There are 9 hidden switches. A switch that is on adds its own fixed numbers to the row, and there is some noise. The rows also spread widely along 9 directions, which tell nothing about the answers.
In the rows, zero is written as 128.
Some rows, each with its switches (1 for on, 0 for off) after it:
[ 84 185 141 114 133 119 132 121 145  98 112  99 149 123 128 120 122 158
 169 110 107 104 166  85 115  76 159  64  90 131]	0 1 1 0 1 0 1 1 1
[159 125 102 100  83 106 144 116 171 106 124 149 122 126 108 105 114 154
 136 154 136 118 106 109  94 125 147 177 168 136]	0 0 1 0 0 0 1 1 0
[175 170  99  94 113 143  96 188 146 165 147 135 121 116 110 137  86 151
 108 184 179 108 120 175  61 152 124 145 113 119]	0 1 1 0 0 0 1 0 0
[105 135 115 162 124 177 129  85 153  57 132 146 170 114  55 133 135 139
 157 172 145 126 107 126 104 119 129 113 121 101]	0 1 0 0 0 0 1 1 0
[145  98 101 115 122  89 122 145  87 126 105 169 117 108 116 109 143 108
 116 139 159 113 118 129 165 110 130 126 174 112]	0 0 0 0 1 1 0 0 0
[102 129  96 134  69 134 109 101 108  96 132 133 141 135 124  92  99 134
 125 140 150 122 124  88  93  96 143 140 119 125]	0 1 0 1 0 0 1 1 0
[180 132 115 125  71 135 132 138 158 143 159 167 136 130 112  98 122 143
 129 173 146 127 124 119  85 133 152 192 140 140]	0 1 1 0 0 0 0 0 0
[139 161 106 141 115 145  97 144  96 132 161 165 138 112 112 115 132 136
 133 163 168 118 148 110 110 109 155 145 100 132]	0 0 0 1 1 1 1 0 0
[114  96 104 131 123 129 144  83 152  80  91 155 136  99  70 123 110 118
 146 185 158 135  82 159 130 141 107  97 168  91]	1 0 0 0 0 0 1 0 0
[126 155 157 131 119 134 126 163 133  95 128 120 144 128 136 124 128 140
 133 132 139 119 153 113  91  91 150 128  86 126]	0 0 0 0 0 1 0 0 1
[ 77 120 128 141 126 123 148  76 133  75 103 147 158 127 100 112 142 128
 170 139 126 118 129 100 145  85 142  84 129 111]	1 1 0 0 1 0 0 0 1
[125 136  92 161  99 167 105  85 118 121 141 185 149 113  70 111 148 122
 148 197 166 119 113 132 136 115 144 113 120 108]	1 1 1 0 0 1 1 0 0
[150 156 116 155  91 139 100 150  84 167 140 176 138  95 110  90 147 123
 153 164 145 143 150 120 140 122 172 124  91 151]	0 1 0 0 1 1 0 0 1
[ 97 161  71  77 118 118 121  96 156 131  87 137 130 137  90 124  80 171
 144 171 130 119  80 161 107 145 116  88 130 112]	1 1 1 0 0 0 0 1 0
[124 167 107 126 137 151  83 155 157  97 105 148 133 102  74 151 100 178
 148 197 166 124 114 192  64 132 138 128  88 135]	1 1 1 0 0 0 0 0 0
[ 71  97 106 145 109 125 115  74 142  14  81 142 146 123  92 124 127 159
 160 161 174 100 114 117  97  58 142 134 136 122]	1 1 1 1 0 0 1 0 1
[ 81 152 113 119 147 137  83 144 135  66  99 113 129 117 116 152  87 160
 125 159 186  97 128 158  59  85 120 101  90 107]	1 0 1 1 0 0 1 0 0
[ 97 112 130 184 120 148 116  97  72 129 129 155 157  97  99  98 163  70
 130 150 169 110 137 103 176  80 133  37 120  82]	0 0 1 0 1 1 0 1 1
[109 141  94 137 128 149 116 110 102  97 118 159 139 116  86 129 142 144
 143 149 142 128 123 134 131 112 129 116 119 115]	0 1 0 0 0 0 1 0 0
[161 106 159 143  88  84 144 163 132 108  95 144 120  89 130  87 140 110
 144 129 107 129 155  84 142  97 179 138 162 150]	0 1 0 0 0 0 0 1 0
[109 167  70 143  90 143  91  97  84 139 108 180 124 105  88  96 130 166
 165 178 133 162 119 139 132 125 156 133  89 166]	0 0 1 1 0 1 0 0 0
[106 124 154 105  84 122 142 130 187  84 119  84 152 149 147 111  59 112
 113 140 160 100 138 115  57  87 116  98 129  89]	1 1 1 0 0 0 1 0 0
[ 59 183 140 153 118 135  88 132 122  98  81 110 141  98 116 112  96 152
 168 147 117 133 163 117 100  76 165  53  52 146]	1 1 1 1 0 0 0 1 0
[116 113 117 161  93 160 110 101 149  73 132 146 171 114  73 112 119 133
 144 178 185 118 108 132  77 108 137 132 119 117]	0 1 1 0 1 0 0 1 1
[ 99 152  57 115  95 122  72 108  72 122 132 170 116 146 132 116 128 169
 123 147 173  86 129 106 102  77 155 159  96 134]	1 1 1 1 0 0 1 0 1

New rows. What belongs after each?
[149 104 144 167  96 133 131 123 142 113 149 168 144 112 111 106 148 113
 136 180 166  96 139  93 108  86 165 151 140 116]	1 1 1 1 0 0 0 0 1
[ 99 118 107 156 111 171 142  63 151  60 129 153 166 125  64 123 139 136
 156 166 150 126 112 125 115 104 120 119 137 102]	0 1 1 0 0 0 1 0 0
[112 112  72 147  72 162 108  50 147 101 153 174 155 144  75 104 107 141
 129 201 181 119  79 118  76 127 129 166 136 110]	1 0 1 1 0 0 0 1 0
[111 129 132 154 136 131 133 120 100 122 123 147 127  94 110 123 159 113
 142 149 152 107 145 106 150  85 142  83 126 104]	0 0 1 1 0 0 1 0 1
[118 172 114 146 169 132  68 189  64 118  94 146 111  73 100 149 158 140
 132 139 145 106 153 145 145  97 154  79  85 130]	0 1 0 0 0 0 1 1 0
[ 95 159  97 123 102 137  86 136 106 146 104 115 126 102 113 108  78 137
 132 169 172 121 119 150  95 119 125  60  86 113]	0 1 1 1 0 0 1 1 1
[ 99 183 110 117  69 140 122 108 121 155 141 124 155 138 133  78  70 142
 159 150 120 161 140 110  96 127 148 101  74 146]	0 1 0 1 1 1 0 0 0
[123 122 117 151  80 149  94 131 125 114 156 125 150 117 122 101  79 101
 102 165 205 110 134 113  60 101 130 124 113 109]	0 0 1 1 1 0 1 1 0
[115 155  72 133  94 150  73 115  75 150 158 170 126 139 122 111 121 128
 107 171 188  98 124 118 109  96 135 131  96 107]	1 0 1 1 0 1 1 0 0
[136 151 132 118 144 151 129 163 169 109 121 123 142 107  89 143  95 155
 147 193 163 123 114 172  69 143 127 112 106 112]	0 1 0 1 0 0 0 0 1
[134 109 127 117 141 118 137 150 127 107 126 132 141 132 118 138 138 105
  94 134 153  81 118 113 127 104 115 107 165  74]	0 1 0 0 0 0 0 1 0
[143 102 163 139 116  94 169 134 174 104  91 125 124  82 110 103 124 106
 151 156 118 124 134 103 135 105 153 100 175 123]	0 0 1 1 0 0 0 1 0
[ 71 168  49 128  93 139  77  67  64 177 145 162 132 135 110  93 108 124
 128 159 157 107 119 100 143 108 137  65  96 108]	1 1 1 1 1 0 1 1 0
[165 135 107 129  62 138 136 112 156 118 183 164 144 146 117 101 122 152
 134 167 150 110 132  80  71 107 160 216 141 143]	0 1 1 1 0 0 1 0 0
[144 117  76 134  57 137  79 129 107 129 113 157 129 103  96  94  98 119
 113 188 195 127  95 155 100 127 134 132 127 122]	0 1 1 0 0 1 1 1 0
[159  79 121 125 132 109 134 147 165  93 122 135 132  92  91 131 108 102
 109 182 204  82 101 137  98 115 119 122 197  88]	0 0 1 1 1 0 1 1 0
[ 84 138  56 112  66 151 111  56 101 139 142 152 150 166 118  87  84 129
 126 172 176 119  85 118 110 123 111 104 108  88]	1 1 0 1 0 1 1 0 1
[131 155 142 199  83 194 117 103 142 130 172 146 167  94  79  96 123 108
 155 191 151 139 148 100  95 114 160 103  87 122]	0 1 1 1 0 0 1 1 0
[125 176 128 110 106 102 112 151 112 159 134 127 123 122 152  98 116 136
 129 111 111 118 166  84 117  97 161 110 104 149]	0 0 1 0 1 0 0 1 0
[ 93  86 119 166 113 142 134  62 149  77 106 150 165  95  62 111 125  89
 155 188 182 102  96 130 139 102 120  52 160  70]	1 1 1 0 1 0 1 1 1
[118 127 125  96 141  92 127 159 122 124 110 111 117 107 141 125  92 114
 112 135 169  92 138 130 114  96 116  77 153  99]	0 0 1 1 1 0 1 0 0
[144 144 136 138  73 137 141  99 177 117 147 145 160 141 107  94 120 129
 147 172 123 115 126  89 105 108 162 130 131 121]	1 1 1 0 0 1 0 1 0
[128 148 100 124  76 102 128  94 139 147 138 167 133 127 116  80 117 142
 160 162 120 118 132  73 125 110 177 140 141 153]	1 1 1 1 1 0 0 1 0
[ 84 147  47 109 111 148  93  76 118 115 118 158 135 135  81 126  91 162
 135 191 176 114  82 160  99 129 111 108 116 103]	1 1 1 1 0 0 1 0 0
[139 123 106 122  67 137 112 127 139 135 167 130 151 142 129  89  66 119
 103 162 179 122 113 109  52 134 126 161 128 115]	0 0 0 1 1 0 0 1 0
[121 142  81 112 120 136 119 101 153  72  98 151 130 114  69 130 113 179
 154 167 140 138  88 148  93 143 132 150 134 137]	0 0 0 0 0 0 1 1 0
[112 148 110  91 162 115 141 132 106 133 136 130 129 139 134 138 137 123
 116 115 150  83 130 111 143 103 113  82 142  79]	0 0 0 0 1 0 1 0 1
[154 137  98  73 130  98 152 138 151 146 122 148 111 139 117 130 127 157
 121 150 142  96 100 139 119 136 117 142 165 107]	0 0 1 0 0 0 0 0 1
[104 134 135 156 129 133 109 120 134  78 127 145 140 102 104 125 124 130
 150 164 168 105 153 108  97  74 155 116 118 128]	1 0 1 1 1 0 1 0 0
[135 191 128 116  85 133 106 157 112 170 159 135 143 140 151  95 111 138
 132 133 130 123 174  97 104  97 163 122  78 149]	0 1 1 0 1 1 0 0 0
[127 130 135 141 110 137  91 156 171 111  99 123 141  80  86 117  61 119
 135 201 188 128 111 183  58 139 131  86 112 118]	1 0 1 0 1 0 0 1 0
[121  89 132 122 127 106 158 111 191  58  99 125 155 111  81 122 105 130
 151 173 158 102 105 126 105 105 129 111 190 103]	0 1 1 1 1 0 0 1 0
[149 135 137 173 158 139  98 177 115 116 111 158 126  59  75 142 160 126
 141 186 160 104 143 143 133 104 161 100 122 125]	0 1 1 1 0 0 0 1 0
[124 155 109 111 111 142 118 136 115 137 157 124 145 147 132 121 113 123
 101 130 150  95 132 100 100 112 123 111 115  92]	0 1 0 0 0 0 1 1 0
[ 82 145 117 128  94 139  98 123 160  58  85  92 157 106  97 112  58 153
 159 174 187 125 116 154  53  97 136  80  86 126]	0 1 1 1 1 1 1 1 1
[122 125 164 145 109 114 126 157 153 107 106 106 129  88 128 108  85  95
 126 161 154 114 145 114  92 107 148  80 124 107]	1 0 0 1 0 0 1 1 0
[123 111  99 134 147 101 111 140  74 106 107 161 113 110 116 132 169 133
 115 133 154  87 123  97 152  85 146 130 150 113]	0 0 0 1 0 0 0 1 1
[ 97 137  83 145  70 153 111  73  90 128 150 147 145 138 119  88 105 125
 123 144 148 134 118  86 104 114 133 129 110 117]	0 0 0 1 0 0 1 1 0
[145 131 102 166  70 141  96 104  76 164 174 202 148 127 120  80 165 103
 128 165 169 102 144  81 145  85 174 144 114 125]	1 1 1 0 1 1 0 0 1
[119 128 133 158 130 111 108 139 122  79  81 151 119  72  92 118 146 141
 170 168 141 110 137 112 133  88 181 111 123 140]	1 1 0 1 0 0 1 1 1
[127 210  73 129 124 147  79 133  80 184 145 165 108 102 104 117 133 169
 143 162 131 129 141 121 123 130 162 114  71 153]	0 0 1 1 0 0 1 1 0
[109 125 136 164 140 137 118 123 132  57 117 145 144  88  87 130 143 138
 158 158 162 115 150 116 106  75 155 122 129 131]	0 0 1 1 1 0 1 0 0
[109 158  97 121 165 161  99 143 124  79 130 140 150 139  80 165 141 168
 117 150 157  90 111 146  91 112 120 126 106  98]	0 1 0 0 0 0 0 1 0
[128 151  88  83 113 125 147 100 167 115 141 142 135 162 111 126 102 180
 133 158 135 115 102 122  80 128 125 169 141 124]	0 0 1 1 0 0 0 0 0
[126 114 106 141 116 122  98 133 103 105 124 172 138 115 107 118 137 130
 129 161 179 102 123 126 113 100 147 142 126 117]	1 1 0 0 1 0 0 0 1
[ 97 153 110 148 109 162 145  66 123 148 138 146 160 129  87 103 141 118
 153 158 123 125 113 107 151 120 127  58 113  91]	0 1 1 0 0 0 0 1 1
[104 138  87 143 143 137 101 106 106 111  85 175 123  82  65 134 147 141
 162 182 147 119 115 162 159 113 138  77 126 117]	1 1 1 0 0 0 1 0 0
[106 167 106 142 115 171 109 118  86 155 154 151 153 135 111 116 127 119
 123 147 137 134 136 125 124 123 121  90  84 102]	0 1 0 0 0 0 0 0 0
[ 78 179 138 153 148 157  95 137  82 125 134 128 136 115 133 136 135 120
 130 128 147 107 166 112 119  82 139  55  51 100]	1 0 0 0 0 0 1 0 1
[ 51 112  94 155 143 125 103  75  86  63  81 152 142  98  86 125 135 120
 154 153 165 104 130 123 157  61 130  50 130 102]	1 1 1 1 1 0 1 0 0
[103 133  98 154  85 116  85 104 104  80  83 160 123  94  95  97 128 146
 162 173 151 122 130 112 130  81 179 118 112 152]	1 1 1 1 0 1 1 1 0
[137 145 134  71 129 104 191 122 186 113 131 120 135 156 129 125 113 152
 138 124  96 120 119 103 110 131 123 138 165 108]	0 0 0 0 0 0 0 0 0
[122 157 143 134 101 142  99 154 153 111 146 109 148 131 131 119  90 124
 117 167 173  85 148 106  65  83 150 102  91 102]	1 1 1 1 0 1 1 1 0
[116 148 119 164 169 163 109 131 112  92 129 161 144  79  67 147 156 133
 155 164 155 127 138 146 131 118 136  95 110 116]	0 0 0 0 1 0 1 0 0
[142 153  98 117 104 116 101 151  90 139 135 169 111 128 131 117 151 160
 119 129 132 115 149 106 117  96 156 177 116 152]	0 0 1 0 0 0 0 0 0
[115 211  82  99 111 126  91 138 117 170 120 131 125 107 107 105  88 166
 163 168 132 129 134 136 113 132 158  73  80 148]	0 1 1 1 1 1 1 1 0
[138 171 112 118 103  98 133 127 129 122 110 155 112 101 111 103 141 173
 179 138  82 134 147  77 138 110 192 147 124 177]	0 1 0 1 0 0 1 1 0
[134 165  92 145  73 175  98 108 132 154 147 149 147 105  80  99  98 141
 147 194 167 143 108 148  82 151 141 111  79 128]	0 1 1 0 0 0 1 1 1
[138 108 154 122 132  90 141 157 153 109 107 129 136 104 121 118 116  95
 127 145 143  91 133 108 129 106 141  84 168  96]	1 1 0 0 1 0 0 1 0
[145 104  83 113  80 108 100 142  80 110 142 162 120 149 148 109 134 127
  85 118 173  91 130  93 107  85 136 196 153 120]	0 1 0 0 0 0 1 0 0
[102 118  97  94 109  93 157  69 173  85 101 142 130 130 103 109  99 156
 168 165 149 110  98 115 110 109 136 120 168 122]	1 0 1 1 1 0 1 0 1
[ 95 177 100 144 104 175  97  99 132  99 140 127 153 125  90 119 108 167
 152 173 167 120 121 128  71 107 142 110  66 124]	0 0 1 1 0 1 1 1 1
[ 99 128  65  80  69 102 122  80 127 117 103 149 134 169 126  94  89 152
 127 147 141 113  91 125 118 107 122 130 146 115]	1 1 1 0 0 1 0 0 0
[129 138  96  69  51  91 147 130 133 180 114 108 111 139 165  68  42 127
 125 145 139 139 110 120  94 144 122 111 136 121]	0 1 0 1 0 0 1 0 1
[ 87 132  83 142  65 108  87  81 103  90 108 158 131 117 115  83 109 148
 154 147 148 119 134  80 111  72 174 138 117 158]	1 1 1 1 1 0 1 1 0
[122 146  94  95 101 109  82 165  99 127 126 135 115 145 156 120  91 140
  94 129 166  94 134 123  83  99 132 145 110 118]	1 1 0 0 0 0 1 0 0
[ 70 169  88 112  87 118 137  55 128 114 110 136 137 144 117  90 103 164
 174 141 102 129 116  78 123 106 157  96 102 132]	1 1 0 1 0 0 1 1 1
[105 118 132 152 123 138  69 175 107  80  97 133 135 103 117 139 110 118
 103 160 196  97 140 161  80  73 130 109 100 107]	1 1 1 0 0 0 0 0 0
[126 107 107 115  43 103 157  76 137 128 123 139 141 149 132  66 106 110
 125 136 125 131 107  79 130 111 133 129 167 116]	0 0 1 0 0 1 0 1 0
